The groups are shells around one centre, one inside the other: the same stretched ball of 3 dimensions in 7 sizes.
(in the rows, 128 means zero)
Some rows, each with its group after it:
[111 141 163 165 186  74 142  86 152 142 169 100 111]
W
[106 105 139 136 107 107 100 129 134  91 129 112 127]
T
[125 102 100  90  49 170  74 168 108  92  78 149 154]
U
[127 161 130 137 132 136 135 127 118 170 136 139 129]
W
[118 137 149 147 169  95 130  98 145 139 149 112 122]
U
[130 117  98  91  53 179  83 169 103 113  80 157 155]
B
[129 156 129 132 136 136 131 124 122 165 131 138 132]
B
[111 132 161 159 185  74 134  86 155 131 163  99 115]
A
[130 159 126 131 129 142 131 129 117 169 129 142 133]
W
[139 114  84  72  41 198  71 178  98 111  59 169 166]
A
[109 152 154 166 150  97 145 110 131 153 165 112 111]
T
[110 128 156 154 167  82 128  96 149 125 156 102 117]
B
[133 134 117 109 121 146 107 130 125 139 106 142 145]
G
[110 126 137 141 105 119 115 134 123 119 135 121 124]
T
[104 134 156 164 145  88 133 109 137 129 162 104 111]
E
[115 160 147 159 140 112 145 119 123 164 158 123 115]
G
[101 126 158 164 141  83 128 110 140 116 161 100 111]
G
[126 110  96  90  36 181  77 178  99 101  76 156 155]
A
[107 107 147 141 134  92 107 112 144  95 139 104 123]
E
[114 121 126 127  87 136 104 146 117 113 118 131 133]
U
[119 166 157 166 187  91 156  92 140 176 171 114 112]
E

New rows, each followed by its group:
[122 142 142 140 158 109 129 107 138 146 142 121 126]
B
[119 107 107 102  48 163  81 169 106  96  89 145 147]
G
[117 167 165 174 206  78 163  80 148 178 181 106 107]
G
[111 150 155 164 156  94 143 107 135 151 165 111 112]
B
[108 134 163 165 178  73 137  90 151 132 168  97 111]
B
[107 127 163 162 179  70 132  88 155 123 165  95 112]
E
[133 147 111 112  94 165 113 149 108 153 105 153 144]
B
[102 116 158 157 148  79 121 104 147 106 156  97 114]
E
[115 142 159 159 186  80 140  88 151 145 164 104 115]
E
[126 119 123 113 123 132 100 126 132 118 110 131 142]
A
[126 128 107 106  67 167  97 162 105 125  96 151 146]
B
[118  97 122 109  95 130  84 137 131  86 102 126 142]
T
[128 110  95  89  40 181  77 175 101 103  75 157 156]
E
[136 126  94  87  60 185  87 168 102 126  77 163 158]
W
[107 128 163 163 177  70 133  89 154 124 166  95 112]
U
[105 143 176 181 207  53 152  72 160 143 187  87 102]
A
[100 129 176 178 195  50 142  77 161 124 183  83 102]
G
[126 158 138 142 153 121 138 113 129 166 143 130 126]
B
[103 155 183 193 218  46 165  67 160 157 201  84  95]
G
[112 122 132 134  99 124 109 137 123 113 127 124 129]
W
[107 112 141 140 113 106 107 126 133 101 135 112 124]
U
[119 106 109 104  57 157  82 163 111  95  92 141 146]
E
[132 104  91  79  42 185  69 174 104  97  66 159 161]
E
[113 103 125 119  89 129  90 141 126  90 111 125 137]
W
[119  93 105  95  46 161  70 167 111  79  81 142 151]
G
[106 163 174 187 198  66 165  82 147 168 193  97  99]
A
[105 159 171 185 187  69 160  88 145 161 189  98 100]
A
[108 111 155 148 159  79 115  98 153 103 148  98 120]
G
[108 150 171 178 199  64 154  79 153 153 184  95 104]
U
[126 153 124 130 111 146 125 138 113 158 125 142 133]
B
[119 100 115 105  77 143  81 149 122  88  96 133 145]
W
[110 100 132 126  99 116  93 133 132  86 119 117 133]
E
[124 109 104  97  57 166  81 164 109 101  85 148 151]
B
[103 128 159 164 151  81 130 105 143 121 163 100 111]
U
[106 143 173 177 199  59 149  78 157 143 183  91 104]
E
[125 109 115 103  94 145  88 141 125 104  97 137 147]
W
[140 152 100 100  81 184 109 159  99 161  92 166 152]
G
[102 123 162 164 160  74 129  98 149 115 164  95 111]
U
[119 167 146 158 152 113 150 114 125 174 159 125 116]
T
[115 147 139 148 123 120 131 128 121 147 144 126 122]
U
[108 155 166 177 180  77 154  92 143 158 180 102 104]
U
[115 133 131 135 103 129 116 137 119 129 129 129 128]
B
[113 144 142 151 126 114 131 125 124 142 147 121 120]
U
[116 162 151 162 157 104 149 109 130 167 163 119 114]
U
